The rows of a group lie close to one hidden flat surface of 11 dimensions, which may be shifted away from zero. Surfaces can cross.
In the rows, zero is written as 128.
Some rows, each with its group after it:
[116 156 124 143 131 130 147 138 138 129 121  86 112 116  83 124 121  96
 171 163 132] : guzat
[103 153 125 114 174 119 104 168 132 126 121 135 154 118 138 100 151 144
 130 167 113] : zil
[139 122 125 137 136 151 129 124  94 130 130 135 130 132 134 136 165 144
 124 116 127] : nilek
[128 178  91 114 111  99 147 114 135 119 111  85 107 116 152 145 181  69
 123 112 127] : keli
[117  85 163 167 139 126 151 151 141 128 146 140 119 142 107 135  72 126
 135 160  77] : keli
[157 116 115 185 124 116  94 165  92  89 156 135 132 123 138 117 152 147
  88  80 144] : zil
[ 81 135 115 178  87 158 105  91 157 130 129 125 166 164 146  72  79 210
 107 121 134] : zil
[159 163 117 124 146 124  84 114 150 119  65 120 147 115 139 157 162 103
 111 114 133] : keli
[164 114 125 180 168 136  53 115 135 117 145 114 152 149 146 105 129 154
 116 151 161] : zil
[107 106  91 158 156 151 133  84 129 134 108  95 129 175 138 126 126 180
 174  60 144] : guzat
[177 111 118  89 115 139 148  95  72 124 144 170 126 111 145 147 142 108
 133 136 168] : guzat
[181 127 151 167 103 151 177 140 116  77 168  99 109 127 158 167 138 148
 172  95 150] : nilek
[106 167 132 158  93 154 141  73 140 134  37 143 146 138  97 137  91 118
  95 115  75] : fotop
[148 157 153 211 181 173  73 138 173 123 141  99 174 143  97 109  95 173
 163 231 165] : nilek
[ 97 145  92 126 151 126 150 104 134 130 125  90 140 174 140 122 119 140
 136 137 140] : fotop
[110 162 105 105 121 105 156 129 131 109 130  94 123 145 150 139 141  96
 114 138 114] : fotop
[152 127  99 122 154 166 107  91 103 153 151 115 134 122 142 113 168 152
 166 162 193] : guzat
[116 126 146 107 158 139 148 154 140 123 102 132  79 163 153 117 149 137
  45 141 110] : zil
[101 129 151 117 116 132 153 150 163 137 164 124 113 121 157 109 139 137
 136 141 106] : nilek
[137  93 145  84 108 161 213 128  89 139 173 128  97 144 157 168 146 155
 160  84 152] : nilek
[128 117 141 106  78 136 210 122  97 138 143 157  88 114 126 149 128  86
  89 141  99] : bamuf
[151 144 157 133 157 175 154 123 157 141  90 121 134 155 140 175 160 133
  87 143 121] : zil
[106 182  88 159 134  86 107 128 145  84 125 105 154 106 143  87 107  96
 115 216  94] : keli
[138 114 143 120 135 106 165 161 158 106 146 113  98 116 146 157 140 120
 156  99 118] : keli
[153 122 109 111 184 120 160 107 133  97  98 129 110 155 181 147 126 137
 120 138 123] : guzat
[168 140 136  98 163 119 186 111 168  85  76  91  61 159 191 172 126 102
 113 144 129] : zil
[163  71 125 141 150 135 122  93 110 126 149 115  93 168 164 125 115 142
 126 111 150] : zil
[145 135  97 143 119 104 110 120 106  98 159 130 136 123 194 106 171 122
  84 134 119] : bamuf
[ 96 136 133 111 108 117 105 138 149 132 131 132 146 110 144 110 119 141
 150 129 118] : guzat
[109 162 147  85 142 118 102 169 122 105  75 130 124 151 131 109 117 137
 107 150 112] : fotop
[ 50 130 129  52 118 134 160 103 131 171 121 121 114 144 173 118 147 132
 141 131  86] : bamuf
[123 111 146 127 108 154 166 113 106 156 155 144 121 147 101 150 103 116
 116 132 125] : fotop
[ 86 161 116  52 113  87 109 139 148 103 100 120 143 123 134 105  81 139
 161 106 145] : guzat
[130 111 151 204 152 129 107 161 167 143 152 129 134 126 124 142 169 113
  73 155  67] : guzat
[177 144 125  92 132 128 127 144  63  86 112 138 129 109 166 151 188 120
 136 102 142] : nilek
[110 147 166 102 169 155 139 180 149 136  96 124 118 148 132 133 161 181
 119 114 115] : zil
[101 122 126 140 140  84 152 132 190 108 147  65  77 128 177 117 128 102
 201 130  76] : keli
[122 132 117 134 123  98 135 147 135  89 180 124 156 114 151 112  87 141
 163 170 130] : keli
[130 116 122 176 122 149  65 125 124 154 198 111 162 103 140  90 174 159
 185 134 163] : guzat
[133 120 133 133 119 147 176 110 108 136 126 131 110 136 114 151 113 111
 125 128 123] : nilek
[121  80 190  90  64 143 113 176  44 190 207 190 152 123  71 146 124 107
  85 142 112] : fotop
[ 87 132 132 108 149 166 122 133 147 171 172  90 116 139 144  93 187 173
 167 139 180] : guzat
[ 95 144 111 154 115 139 116 119 101 151 132 115 162 166 107 126 136 130
  94 116 115] : fotop
[135 135 141 136  92 128 152 119 117 108 124 131 154 132  91 148  61 125
 157 133 136] : zil
[154 111 140 132 117 125 116 124 157 141 155 138 123  80 178 143 187 112
 135 128 111] : fotop
[136 141 136  38  97  91 137 119  76  88  92 127 112 147 165 144  72 103
 151 121 121] : fotop
[119 145 115 171 129 158 123 114 128 116 130 128 166 164 102 115  80 178
 125 135 161] : zil
[113 127 155  97 120 131 173 114 143 143 126 124 123 126  94 147  67 112
 176 157 118] : bamuf
[116 143 126  87 145 103 141 157 117 108 116 129 115 102 121 125 139 106
 146 138 108] : bamuf
[124 140  99 160 133 112 117 118  85 127 135 143 169 115 102 114 110 107
 102 164 114] : keli
[129 119 106  76 164 131 150 120  95 139 123 142 133 141 141 139 148 135
 128 126 150] : nilek
[128 157 169 101  98 106 102 165 137  77 113 143 131 126 158 105  83 129
  98 178 103] : fotop
[ 65 144 101 126 123 138 142 131  82 123  88 159 162 128 122  99 144 195
 126  71  99] : zil
[106 137 111  80 121  80 126 153 123  94 137 137 137 143 165 106  88 143
 105 126 121] : bamuf
[120 120 140 137 128 112 115 150 156 121 173 117 146 107 123 120 102 135
 174 147 126] : bamuf
[114 149 102 147 178  96 118 157 169  85 123 112 140 113 123 111 110 144
 132 147 155] : nilek
[131 151 108  67 117 137 170  83 129 133 112 129 109 170 159 148 133 136
  59  92 169] : guzat
[113 115 144 121 134 148 149 105 151 135  70 131 130 145  98 140  76 148
 164 118 114] : bamuf
[149 160 146 127  51 123 110 116 140 109 154 162 175  89 149 140 113 129
 113 120 131] : keli
[ 71 142 141  28 111 115 159 146 108 179 141 164 130 165 125 128 123  91
  27 181  94] : bamuf
[168 105 162 150 155 123 104 164 147  99 157 105 118 146 128 145  98 143
 146 138 169] : zil
[153 161 104 108  79  91 111 120 107 101 169 103 151  76 124 113  92  99
 185 151 187] : guzat
[135 125 138 141 140 116 112 141 146 113 124 128 144 121 139 131 140 141
 130 118 124] : keli
[127 159 125  93  70 107 142  88 123 136  96 115 124 105 144 158 137  55
 137 125  72] : bamuf
[ 96 135 142 148 117 111 153 177 131 124 110 126 110 135  75 147 122 105
  90  82  81] : guzat
[115 157 106 136  90 111 173 113 149  78 192 111 125 116 211 100 107 146
 132 162 127] : keli
[103  86  98 136 143 163 201  55 128 183 166 114 114 183 109 134  85 142
 144 144 154] : nilek
[ 68 153 111  70 156  98 137 160 132 116 116  96 116 150 149 107 118 152
 176 120 125] : fotop
[184 175  81 112 122 115 136  99  70  98  84 150 178 114  85 172  87  76
  88 152 191] : keli
[129 116 135 140 129 139 176 151 138 136 129 147 127 127 104 145 133 144
 105  90 134] : nilek
[176 112 141 154 132 168 124 107 138 121 191 111 168 144 187 153 164 177
 159 125 182] : nilek
[154 156 166  68 111  97 101 141 141  63  71 135 106 129 200 122 122 121
 101 145 106] : fotop
[ 78 116 109  63 169 127 150 112 135 152 125 140 139 140 116 107  85 141
 160 160 149] : nilek
[165 144 123 141 157 137 216  97 182  55  33  95  80 162 134 177  56 144
 152  87 143] : bamuf
[ 78 146 133  88 177 117 118 152 162 125  80 108 113 142 161 110 171 161
 159 103  98] : bamuf
[143 122 149  48 122  94  85 146 112 111 111 156 125  94 163 126 135 102
 157 145 110] : fotop
[129 104 126  95 111 115 200 145  84 108 118 156 103 140 108 157  87 127
 111  86 128] : bamuf
[132 134  93 152 143 118  97 100  83 127  81 133 165 124  97 130 110 127
 142 113 120] : keli
[124 134 133  93 111  75 187 166 155  86 209  90  91  91 171 126 119 100
 198 145 133] : fotop
[ 91 144 178  91  96 127 157 133 200 149 100 104 123 176 130 176 106 123
 116  97  90] : bamuf
[102 127 133 154 142 131  83 129 152 123  86 142 149 131 136 106 127 162
 142 115  86] : keli
[170 134 134 209 129 138  99 124 177  64 130  85 131 147 182 126 144 192
 141  68 160] : zil
[137 138 111 114 116 138 126 107  95 113  81 128 132 118 110 131 123 123
 154  88 142] : guzat
[106 108  73 116 140 104 137  51 180 140 107 151 178 136 131 126  53 152
 144  79 165] : nilek

New rows, each followed by its group:
[103 126 145 101 131 113 119 174 118 120 116 157 153 137 101 129 103 147
 101 113 114] : bamuf
[ 81 129 151 128  98 157 161 159 103 157 182 113 109 204 151 130 147 152
  49 121 107] : fotop
[106  91 173 108 118 163 164 133 126 165 133 146 126 126 143 155 157 146
 158 101  88] : zil
[ 63 138 145 141  95 149 135 176 144 165 153  81 104 110  76  89 157 160
 211  83 125] : guzat
[105 148  72 121 208  93 142 145 113 103 137  82 123 144 127 110 130 122
 158 171 149] : keli
[137 122 121  78 105 130 163 105  74 143 120 163 131 124 134 151 137  97
 113 120 122] : nilek
[117 148  84 183 176 101 141 139 146  68 121  62  78 138 154  82 119 138
 172 142 121] : nilek
[162  79 139 139 179 100 199 179  99  92 156 159  99 128 126 190 129  88
 102 135  84] : guzat
[148 144 108 191 145 132 153 112 143  94  96 101 115 139 113 132  88 127
 141 123 131] : nilek
[114 120 127 168  74 167 128  71 128 178 154 105 141 139 102 123 119 136
 157 105 139] : guzat
[151 154  94 104 131 121 111 122  86 118  93 133 143 127  99 132 149 111
 101 107 180] : guzat
[ 60  97 132 186 122 125 148 144 201 154 171 109 110 119 104  86  97 154
 134 119  96] : nilek
[131 117  53 187 188 100 142 126 108 122 138 105  93 144 119 121 169  94
  61 115 142] : nilek
[106 132 131  61  68 160 170  74 129 167 140 128 113 139 143 128 128 152
 143  96 174] : guzat
[109 152 105  80 133 102 143 101 135 133 131 113 119 149 174 131 136  92
 101 173 115] : bamuf
[138 113 127 123 107 115 155 115 127  66  90 121  71 161 158 111  59 161
 125  70 142] : zil
[ 91 135  72 156  99 131 136  86  81 122 108 151 162 134 149  89 128 174
 116  75 111] : zil
[128 130 140 127 176 149 177 124 162 130 118 112 101 133 116 140 110 126
 158 185 134] : bamuf
[ 80 114 142 148 124 178 114  95 143 179 167 134 183 140 158 118 163 197
 159 124 111] : zil
[130 129 130 117 142 104 164 178 169 128 215  97  99  95 180 138 212 109
 139 134 124] : fotop
[148 110 140 129 130 139 154 148  81 118  97 149 137 129  88 163 119 131
 137  79 132] : zil
[ 95 140 121 132 133 127 106 152 147 138 145 104 131 132 125 107 145 149
 134 114 138] : guzat
[131 116 106 121 148 133 105 152  96 135 166 121 131 126 144 108 195 164
 139  90 176] : guzat
[129 124 144  71 141 143 190 148  89 131 156 137 119 139 100 158  95 122
 168 163 164] : nilek
[131 162 113 117 125 137 100 118 138 112 129 138 171 125 158 114 133 165
 126 147 153] : keli
[116 112 118 202 126 142 168 110 146 129  81 129 122 144  41 136  43 137
 140  89 116] : nilek
[125 151 116 145 133 110 138 118 161  96 104 109 113 122 128 111  92 127
 154 141 111] : nilek
[115  61 108 133 175 197 169  88  75 174 150 165 110 175 121 108 123 189
 115 150 154] : bamuf
[118 133 118 157 147 107 121 132 136 113  96 116 140 136 114 131 105 124
 140 108 104] : guzat
[114 103 119 111 157 142 130 137  86 148 141 169 148 150 102 115 103 145
  97 169 139] : bamuf
[142 128 126 153 125 105 109 154 139 105 210 132 135 107 166  97 141 126
  97 176 133] : bamuf
[ 75 115 175  81 158 160 138 167 148 193 121 153 133 157  94 132 142 146
  82 161 103] : bamuf
[144 125  89 113 163 100 200 119 137 109 154  86  96 123 141 159 141  89
 177 133 153] : fotop
[ 81 155 119 154 136 113 128 142 165 146 153  77 134 141  78 115  79 123
 183 164 141] : guzat
[103 118 142 111  97 150 114  98  73 174 116 149 125 128 106 102 107 108
 152 165  87] : nilek
[124 153 125  70 105 123  85  92 133 110  94 145 153 101 181  91 125 165
 173 121 145] : guzat
[118 113 150 125 141 128 150 129 164 123 125 129 110 138 138 139 109 133
 144 135 104] : keli
[107 129 155  97 116 127 166 146 126 175 151 170 147 114  48 146  69  80
  97 202 125] : nilek
[134 129 132 122 119 127 130 114  84 138  94 185 162 146  73 152  64 109
  65 145 127] : bamuf
[132 189 150  53 133 162 202 139 133 120  55 103  49  93 129 128 187 104
 165 164 140] : guzat
[135  99 112 139 120 113 112 131  97 122 166 141 123 123 147 115 131 118
 133 119 119] : zil
[ 95 143 130 128 141 141 143 133 164 149 115 114 113 156 126 127 141 129
  99 141 116] : guzat
[152 115 100 152 137 116 117  96 109 129 160 131 158 146 114 147  94 108
 119 154 156] : guzat
[140 100 108 133 143 132 160 121  83 110 135 138 119 133 108 141 105 144
 149 111 146] : bamuf
[177 103 154 165 124 113  98 154 147  80 158 112  98 156 136 119  78 134
 109 126 167] : zil
[160  76 146 132  98 133 129  77 125 136 134 129  96 142 159 150  95 101
 140 115 120] : zil
[ 67 109 144  92 129 124 188 111 176 150 148 109 112 163 120 136  48 135
 165 147 107] : guzat
[105 128 110 109 122 157 127 106  89 189  95 125 133 133  99 143 207 110
 109  70 116] : keli
[196 106 144 168 190 139  97 158 118 111 151 108 143 147 113 175 147 133
 144 136 185] : zil
[149 169  89 136 141 106  32  93 125  96  85 127 179 107 200  99 164 144
 154 133 126] : nilek
[170  87 141 182 121 122  86 169 108  94 165 131  97 149 121 104 116 159
  69  84 163] : zil
[121 127 101 150 132 118 146 118 113 100 127 129 135 130 140 120 100 133
 130 135 119] : keli
[110  70 159 101  79 145 147  77 127 143  95 151  68 164 146 116  49 146
 132  88 102] : zil
[110 134 135 167  56 148 142  96 132 112 117 133 137 138 142 111  84 168
 112  77 103] : zil
[122 147 158 149  98 156 144 109 141 138 125 118  98 128 151 117 142 109
 118 171  73] : nilek
[129 141 151 134 111 133 110 156 111  90 121 118 121 174 182 113 145 160
  74  94 109] : fotop
[124 159 140  98  75 129 144 159 106 135 108 133 115 104  91 129 162 103
 109  91 134] : guzat
[ 96 134 116 150 137 113 127 104 149 144 139 103 130 136 121 114  94  97
 145 186  82] : keli
[117  88 171 172 133 148 138 155 113 159 131 154 123 101  90 137 126 112
 153 147  51] : guzat
[153 151 108 121 197 120 180 151 133  69  72 111  81 121 140 133 130 129
 135 145 142] : bamuf
[110 119 160 125 191 153 142 170 151 183 131 106 116 148  88 162 183 125
 144 148 119] : bamuf
[ 89 142 115 134 127 141 143 119 123 156 129 111 141 159 108 137 117 134
 123 136 114] : fotop
[132 127 152 145 104  82  96 190 168  75 177 131 145  83 164 113 136 148
 157 112 108] : keli
[135 116 127 166 167 167 166 135 103 153 128 106  98 134  82 148 163 115
 139 135 129] : guzat
[182  91 108 223 142 138 121 109 145  95 187  99 144 163 161 160 124 164
 131  66 174] : bamuf
[137 131 132 146 158 124  97 177  94 104 150 120 134 114 123 104 165 139
 153 139 135] : nilek
[111 122 135 163 117 157 162 110 160 149  76 117 102 174 138 152 163 144
  64  51  79] : guzat
[129 127 113 179 111 122  55 106 123 151 118 156 188 102 108 109 134 122
 100 134 110] : nilek
[ 52 131 158 107 131 131  66 156 143 167  94 141 163 109  69  80 105 167
 184 134  95] : guzat
[121 127 120 120 187 107 124 171 139 143 172  69 119 119 132 147 194  97
 181 136 139] : bamuf
[113 117 141 146 145 156 132 105 172 188 154 143 150 105 101 130 127 129
 144 188 118] : fotop
[141  83 130 134 139 157 220 128 110 128 185 137  91 153 135 143 113 151
 109 124 152] : bamuf
[134 115 124 153 148 140  97 133  82 138 159 128 141 128 129 110 174 131
 128 147 131] : nilek
[111 130 139 130 131 140 139 131 124 144 102 144 128 130 104 122 123 129
 117 133 104] : nilek
[ 96 152 149  89 147 154 111 122 121 155  55 150 139 165  99 115  98 143
  95 173 110] : fotop
[128 120  83 171 162 105 166 109 110  74 105 114 116 151 141 123  85 129
 146 140  95] : keli
[132 102 145 166 114 135 150 136 129 131 177 144 136 137 139 136 108 139
 119 132 105] : keli
[ 80 117 134 123 114 140  90 164 123 188 141 134 133 110 119 110 233 144
 122  64  94] : keli
[121 114 158 113  97 163 170 157  86 147 153 200 151 128  98 145 121 139
  61 131 126] : keli
[113 119 120 128 174 132 142 158 118 139 127 133 119 133 101 121 138 140
 126 138 139] : nilek
[ 95 144 122  98  89 137 166 113 116 142 100 117 113 136  90 134  89 126
 153  92 135] : guzat
[187 165  77 156 109 113 112 126  57  96  81 118 136 102  76 150 153  88
 115  67 176] : guzat
[168 120 142 142 155 125 190 155 147  87 119 134  99 149 142 174 119 122
  79 133 112] : keli
[108 158  95 149 164 101 124 183  86  86 140  94 139 166 106 115 112 141
 116 132 156] : fotop
[119 128 139 129  67  99 116 167  71 119 168 139 152 128 102 129 111 101
 119 102 112] : fotop
[139 122 148 122 105 109 171 182 126 114 202 160 115 120 137 131 114 115
  41 172 120] : bamuf
[136 139 135  85 172 145 150 118 123 155  81 145 116 146 122 164 173  96
  73 155 117] : fotop
[177 136 175 137 139 121  77 149 179  76  71 105 114 138 131 142  89 139
 156 127 126] : zil
